There are 9 hidden switches. A switch that is on adds its own fixed numbers to the row, and there is some noise. The rows also spread widely along 12 directions, which tell nothing about the answers.
Known rows, each followed by its switches (1 for on, 0 for off):
[-24.1  -5.8  12.9 -20.7   1.6 -23.7 -10.1  18.3  -6.0  -0.2 -21.8  16.6
 -12.0  -2.8 -35.2   9.1  19.9  -8.3   0.5  -5.4  -9.9   1.6  -7.7]
0 0 1 1 0 1 1 0 0
[-26.9 -23.1  18.3 -42.8  -5.1 -11.8  16.7  24.0 -16.9 -15.7 -30.1   9.8
 -16.5   9.3   5.2  12.2   7.0 -25.9   7.1  -0.8  -9.9   5.4 -16.1]
1 0 1 1 1 1 0 1 1
[-37.0 -28.9  10.2 -30.5  25.0 -33.3   5.2  15.5  -4.5 -16.9  -1.4  23.7
 -22.8   7.2 -21.5  43.2  13.2   0.3 -15.2 -21.7 -16.6  -3.5  -8.6]
1 0 0 1 0 1 0 1 0
[ -4.0  -3.9  -5.2  -7.7 -15.0  -9.8 -17.6  10.6  -1.8  -0.6 -12.3  -6.2
  -5.8   1.2   6.9 -21.5  15.6 -20.1   6.6  -4.4  -8.9  -1.3 -14.9]
0 0 0 0 0 1 0 0 1
[ 29.3  37.1 -20.6  14.7  -6.3  -1.6 -17.9  13.0   9.3  16.3 -14.3 -28.8
  -4.9 -15.6  15.0   5.1  17.6   6.2   7.4  12.4   7.2  36.6  43.1]
0 1 0 0 0 1 1 0 1
[ 37.9  27.3   5.4  11.8   8.8   3.0  -2.6   4.2  -3.6  12.2 -11.5  24.3
  -8.1   5.9 -28.6  22.6 -28.3  35.3 -14.4  -2.8  11.3  52.2  45.8]
0 1 0 1 0 0 1 1 1
[-13.7   2.7  -6.9 -20.4 -36.0 -13.8  -5.8   7.4   3.4 -20.4 -19.8  -1.5
 -22.6 -13.5   9.5   7.5  10.2 -29.1   0.8  -3.3 -17.2  13.4   9.7]
0 0 1 1 1 1 0 0 1
[ -6.9  -3.4  66.8  12.8 -27.7 -21.1   2.9   4.6 -28.5   0.6 -11.1 -33.9
  21.9  -1.8   9.2  12.0  26.1 -25.1 -12.5 -28.6  10.6   1.4 -19.3]
0 1 0 1 0 1 0 1 1
[ -2.5  10.6   2.9 -18.2 -16.1   4.3  -6.4  16.3  -5.4  -6.5  -0.4 -11.6
  15.0  -2.6   8.6  -4.3  13.8 -15.5   0.1  21.3  10.8   2.6  12.2]
0 1 1 0 0 1 0 0 0
[  3.4   0.9  43.5  -0.8 -18.3 -31.6 -17.4  37.6  -9.4  -2.2  -2.8 -20.5
  10.8  -1.5  -8.8 -10.2  42.8 -12.0 -13.2 -49.2 -11.3  14.3   2.4]
0 0 0 1 1 1 1 1 0
[-12.9 -14.2  40.7 -19.9 -28.2 -13.0 -12.4  35.3 -12.1 -16.4  -1.9 -13.2
  -4.3  -5.9   7.8 -15.6  37.2 -26.4   7.2 -38.0   0.9  11.2  -4.0]
0 0 0 1 1 1 1 0 1
[ 10.9  12.7  56.7 -21.7 -41.0 -14.3   3.7  54.1 -26.8  14.0 -29.0  -2.4
 -13.2   1.5  -6.5 -15.8  -5.8 -22.5  11.6 -34.8 -22.6 -11.1  -0.5]
0 0 0 1 0 1 0 1 0
[ -3.4   1.3  41.2 -20.2  -1.3   2.7  -7.3  15.3   5.5   2.8 -15.2   5.0
  -1.8 -25.2 -39.8  14.0  36.6   9.3   2.4  17.7  15.8  17.0  -0.9]
0 0 1 0 0 1 1 1 1
[-24.2 -12.9 -20.0  -7.1 -14.8  -9.4   4.5   6.3 -14.2  13.6 -46.5  16.3
 -39.5   1.8 -20.5 -17.6  -4.2 -23.6  23.3 -10.7   6.1  31.3   4.7]
0 0 0 1 1 0 0 1 0
[ -6.3  10.1 -20.7 -39.7  -9.3   0.0  -6.5  24.3  15.5 -15.8  15.7 -23.1
   0.4 -20.2  55.2   8.3  36.8 -16.9   5.4  15.9  -2.8  12.2  31.6]
0 0 0 1 1 0 1 1 1
[ -5.8   2.7   9.4 -18.4   9.2  14.2   6.5  16.7  -4.1  11.4   2.3 -15.2
  12.7   1.1  27.1   0.6  30.2 -11.5  17.6  35.5  27.5  -7.3  -5.6]
0 0 0 1 0 0 0 1 1
[-10.7   8.4   6.7  -7.1 -20.7  -5.4  -6.2  -3.9  -3.4  10.2 -23.7  20.3
 -11.9   2.0   2.1  -9.2   1.8  -9.9   6.3  17.2   4.2   5.6 -13.3]
0 1 0 1 0 1 1 1 0
[ -4.9 -14.2 -18.6 -25.9  -1.3  10.7   9.9   7.7  -0.6  -8.3 -18.4  29.4
 -41.6  -0.6   3.8   3.0 -19.5  -2.7  12.5   0.9   2.1  22.1  13.5]
1 0 0 0 0 0 0 1 0
[-25.6  -1.7   0.7  -9.2  20.2 -32.2   7.9  20.8 -15.9   4.6 -18.3 -34.2
   6.3   2.2   1.9  41.7  40.6 -15.3  -6.7   4.0   4.5  28.4  29.4]
0 0 1 1 1 1 1 1 1
[-20.6  23.3  23.4  29.8 -22.1 -38.1  -8.0  36.2 -22.6  47.3 -23.8 -61.1
  -2.3  -4.4   9.3   5.0  61.5 -44.6   8.6  -0.6  10.1  -4.7  16.5]
0 0 0 1 0 1 0 1 1
[-21.1 -15.2  40.6 -20.6   0.1 -11.6  15.9  31.2 -30.3  13.2 -13.9  40.6
 -31.4  32.3   2.3  17.3 -27.3 -13.2  12.4 -11.5   4.6  -5.2  -9.4]
0 1 0 1 0 0 1 1 1
[ 10.1  -6.4  24.4 -25.6  -4.6   5.2   2.5  31.8  -5.1 -34.4  12.8   2.7
  -7.9  -3.3  -5.2  17.7   0.4  10.6  -8.3 -28.3  10.1  33.6  38.4]
1 1 0 0 1 1 0 0 0
[ -5.9   0.6  18.1 -11.3  24.3 -19.3 -10.7  42.2  -8.6   9.8   9.6  -6.6
  17.6  22.5   3.0  -5.9  43.2  -4.0  -7.4  -3.0   4.4  -2.5  -0.2]
1 0 0 1 1 0 1 1 0
[-31.0  -8.2 -13.2  13.4  -1.0 -11.8   7.6   0.9 -22.6  30.3 -40.6 -24.2
 -13.7  11.7  18.8  -3.5  32.8 -38.2  21.7  34.3  32.2  24.4   1.4]
0 0 1 0 0 1 1 1 1
[ -1.9  31.4  32.3 -46.0   4.6 -19.7  20.3  43.4 -26.5  10.9 -31.5  -7.4
  -5.6  -9.2 -24.8  53.7 -31.1   7.3   3.1  -4.8 -34.6 -11.0  38.7]
0 1 0 1 0 1 0 0 0
[-29.4 -25.4  33.3 -38.4  -3.9 -11.4  30.5  11.5 -21.8 -14.5 -43.0  28.9
 -34.5   2.5 -14.7  31.6 -15.8 -10.2  13.7 -13.3  -2.8  22.2  -2.8]
0 0 1 1 1 1 1 1 0

New rows. What belongs after each?
[-16.8  -6.4  50.7 -23.8   0.5   0.6  19.4  42.2 -15.7  10.9 -24.6   9.2
 -24.2   1.4 -12.7  18.9  12.7 -13.5  17.5  11.1  11.5  -8.5  -3.2]
1 0 1 0 1 0 0 1 0
[-18.0  -1.5  52.0 -31.6   2.4  -7.0 -11.7  17.2  -3.0 -10.1  17.4  17.6
   9.3  -3.1 -21.6  21.2  17.5   7.0 -11.8  11.1   2.4 -18.4 -12.2]
0 1 0 0 0 1 1 0 1
[ 16.9  -2.1  -4.2 -21.5   5.6  -8.8   3.2  -3.1 -12.7  -9.0 -35.1   3.0
   6.4   4.1 -11.1   3.4 -20.8   6.8  -6.4 -18.1 -23.7  26.9  -7.9]
0 0 0 1 0 1 0 1 1
[ -2.1  -6.2 -16.4   6.4  16.9 -30.0  -3.5   9.3 -10.8  -1.0 -12.7   7.7
  -7.4  29.9   1.8   6.7   2.0  -1.4 -13.4 -24.6  -7.7  32.4  13.4]
0 0 0 1 1 1 1 1 0
[  3.4 -10.5  17.1 -40.1  -3.4   9.9  11.5  11.6  -9.4 -30.9   5.4  15.6
   7.9   9.3   2.8  15.0 -14.7   8.8 -10.0  -5.0   8.4  29.5  14.4]
0 1 0 1 1 1 0 1 1
[ 27.7  15.0  -1.0  -2.2  -0.7  -9.2 -12.1  28.7 -28.7  13.8 -32.1 -30.4
  28.5  12.8  -4.8 -42.4   8.9  -7.5   7.1 -27.0  -5.5  30.7  11.2]
0 0 0 1 0 1 1 0 0
[ -3.8  11.9  -6.0  11.3   7.9 -13.3 -12.4 -17.3  15.1   5.6   5.8  13.6
  -7.8  -2.6   8.5  25.7   9.0   9.0 -15.7  15.9   3.1   4.7   1.9]
0 1 0 0 0 0 1 1 0
[-24.7 -10.9  21.7  -0.6  -3.9  -5.7  10.6   3.3 -17.6  13.1 -21.4  24.4
 -19.3  13.9  -5.5   7.1   6.5 -18.4   9.2  13.4  23.3   6.5  -8.9]
0 0 1 1 0 0 1 1 0
[ -4.8 -21.0   8.7   5.1  36.3 -16.3  16.2   8.2  -8.8 -11.1 -11.4   9.2
  -6.3  33.0  22.7  32.1  13.7   2.3  -4.9  -6.2  14.9  24.0  -6.4]
1 0 1 1 1 1 1 1 0
[ 10.4 -31.1   6.4 -26.4  29.3   8.3  30.2 -11.7 -28.7 -32.9 -13.1 -18.5
  40.7  16.8  40.6  20.3 -20.8   0.4  -6.1 -16.8   7.5  24.8 -18.9]
0 1 1 0 0 0 0 1 0
[ -1.5  30.9   2.0 -14.3 -21.9  10.0 -19.7  16.1  -0.8  15.5  -5.7   0.3
   2.5 -10.7 -35.4 -20.6  14.9  -7.4  -1.2  39.6  11.0   9.2  31.8]
0 0 0 0 1 0 0 0 1
[ -5.3  11.9   7.3  -6.4 -23.0  -9.9  -7.8   7.7  -5.2  -7.7   1.5 -13.9
   6.2  -3.4  14.3   2.9  17.8 -10.6 -14.1   1.6   8.3  27.0  31.2]
0 1 0 0 1 1 1 1 0
[-21.7 -19.7   4.2  -3.4   8.4 -22.8 -11.9  -6.4 -13.0  -1.8 -18.7  10.4
 -11.6  -2.9 -30.7  10.8   3.4  -2.3  -3.8 -25.4  -0.9  23.6  -8.0]
0 1 0 0 0 0 1 0 1
[ 23.8  23.7  13.1 -36.5 -63.2  28.1 -25.4  -0.6  15.0 -20.0 -21.4  37.2
 -10.5 -18.9  -9.2 -56.2 -11.4  -3.8   6.5  17.5 -10.0  18.0  -5.3]
0 0 0 1 1 1 1 0 1
[  5.7   6.0 -18.5 -36.1  11.4  -4.5   6.3   1.6 -11.8  -7.4 -38.1  -9.7
   7.3  -6.5  13.3  -1.3 -15.7  -5.5   5.9  -2.4 -30.0   0.1  -8.5]
1 0 0 1 0 0 0 0 0
[-19.2 -19.9  -3.2 -12.9 -11.4  -5.9   8.3 -23.3  -4.9 -10.2 -33.9  31.0
 -26.5   5.6   0.4   1.2 -17.1 -11.7   5.9  -3.5  -4.2   7.8 -31.8]
0 0 0 1 0 1 0 1 0
[ -6.1 -23.1  28.0 -41.3  22.1  13.9  17.4   7.3 -10.0 -14.9  -6.6  33.4
  -1.8  13.0 -19.8  13.6 -15.9  17.6   3.3   6.6   9.4   2.0 -16.3]
0 0 0 0 0 1 0 1 0
[ -6.0 -22.5  12.9  -0.3  -1.7 -18.5 -13.5  20.4 -19.3  -8.9  -4.2  16.2
  -8.4  21.8 -20.6 -19.0   8.5  -7.9  -4.2 -47.3   4.7  26.0  -0.8]
0 0 0 1 0 1 1 0 0
[  5.3   4.1  18.1  -2.2   0.2  -1.0 -10.3  14.7 -10.3  -1.8   6.7  25.3
  28.0  34.7 -30.9 -20.3  11.4   2.3 -23.9  17.8  17.8  11.1  -1.5]
0 0 1 1 1 1 0 1 0
[ 23.2  23.4 -30.0  -0.1 -34.4   1.4 -21.3  26.5  19.7  11.3 -38.0  -1.3
 -35.7 -22.8  -0.1 -19.2  10.3 -12.3  30.7  -2.7  -8.9  29.8   8.9]
0 1 1 1 0 1 0 0 1
[  4.6  12.6  15.9 -10.3  15.2  -6.6   4.7  20.4  -8.5  11.6 -16.7   8.9
  -1.7   9.3 -18.9  20.2   0.5  12.8  -2.5   9.4   5.7  10.2   8.8]
1 1 0 1 0 1 0 1 0
[ 32.8  -1.7  64.4   8.5 -26.1   2.6   3.1  -1.1  -7.5 -24.7  -9.6 -37.1
  32.0 -22.8  19.4   9.9  21.2  -0.7 -11.9 -37.2  10.0  23.0 -16.7]
0 1 1 0 0 1 0 1 0
[  1.2 -11.8 -25.8 -50.8 -20.8  26.5 -11.3  17.9  17.4 -30.5  -4.9  29.5
 -25.2 -12.0   5.4 -32.5  14.4  -2.3  14.2  11.9  13.5  51.6  20.0]
1 0 0 1 1 1 1 1 1
[ 41.7  20.8  35.5 -23.9   9.3  21.9  17.4   8.2   2.2 -19.1 -10.6  -8.1
   9.0  -9.7  26.8  25.9 -16.3  24.7  -0.2   9.6  -5.7  -0.6   6.8]
1 0 0 0 0 1 0 0 0
[-21.6 -21.0  44.3 -21.4 -11.4  11.8   3.5  14.0 -14.6  -7.7   1.1  -3.8
   1.3 -17.2 -16.0   2.3  35.2 -10.5   6.0  -1.5  40.2  19.3  -3.6]
1 1 0 1 0 0 0 1 1
[-22.5  -9.1  20.1  -3.5   0.9 -40.6  -0.1  30.2  -8.2 -14.6  14.4   6.6
 -23.0  24.1  27.1  47.6  13.3 -27.8 -21.3 -17.7 -20.4 -22.6   3.0]
1 0 1 1 0 1 0 0 1
[-10.6 -11.5  11.9 -12.4  11.3 -21.7  -8.8  24.4  -6.4   4.0 -22.3  18.4
 -11.9  17.4 -20.9  -9.9  21.6  -1.5  -0.1 -15.7  -6.4  14.5 -14.9]
1 0 0 1 1 1 1 1 0
[ 11.6  12.9  16.4  14.1 -18.4 -17.6 -14.8  10.7   4.4   2.8   0.4 -19.7
  -0.5  -4.8  27.5   5.3  33.4 -11.6  -9.8 -12.5  -1.0  12.3   5.5]
0 0 0 1 0 1 1 1 1
[  9.7  -3.2  13.3 -23.4  22.0   9.2   8.4  29.2  -5.6   0.6  -8.2   7.2
   0.6   8.2   1.6   2.3  10.1  12.4  16.0  -2.6  15.6  21.9   9.2]
0 0 0 1 1 0 1 1 0
[ 25.5  -3.4  17.0 -45.0  32.0   4.6  18.2  20.8 -28.7 -29.3   3.1   2.8
  40.4  33.7   8.7  14.7 -27.3  23.1 -23.0 -10.7  -4.5  37.8  27.8]
0 0 0 1 1 1 1 1 1
[  8.4   4.4  19.9  -1.4   7.4  -4.7   5.0  14.3  -6.3   8.4 -20.5  -0.4
   8.6   7.3  -4.2  13.2  11.0   3.4   5.8   5.2   9.5   7.0 -16.1]
0 1 1 1 0 1 0 1 0
[ -3.9 -10.7  -3.0   8.0  39.1 -36.0  18.2  18.8  -7.9  16.2 -35.5   1.2
 -20.4  27.1  19.3  43.8   0.2  -5.4  12.5 -16.2 -20.3 -10.5 -29.8]
0 0 1 1 0 1 0 1 0
[ 20.5  -9.0 -14.0 -14.8   6.3  29.1   9.2  13.7 -12.6 -17.3  -7.2   7.7
   6.2  31.0  17.5 -19.1 -14.3  -2.2  11.4  19.2  30.5  41.0  16.7]
0 0 1 0 1 1 0 0 1
[ 20.6  -2.6  34.8 -52.6   7.7  -5.2  15.3  31.6 -12.8 -13.9 -33.2   6.4
  -0.6  -7.0   2.8  14.4 -20.8  14.8  10.7 -36.6 -36.6   8.3  -9.7]
0 0 0 1 0 1 1 1 0
[  9.7 -16.6  27.4   4.1 -31.2   2.3 -14.6   8.2  12.1 -18.6  -0.5  35.7
 -29.9   0.5   1.9 -12.7  16.8  -6.0   0.3 -22.6  14.2  28.6 -15.8]
0 0 1 1 0 1 1 1 1
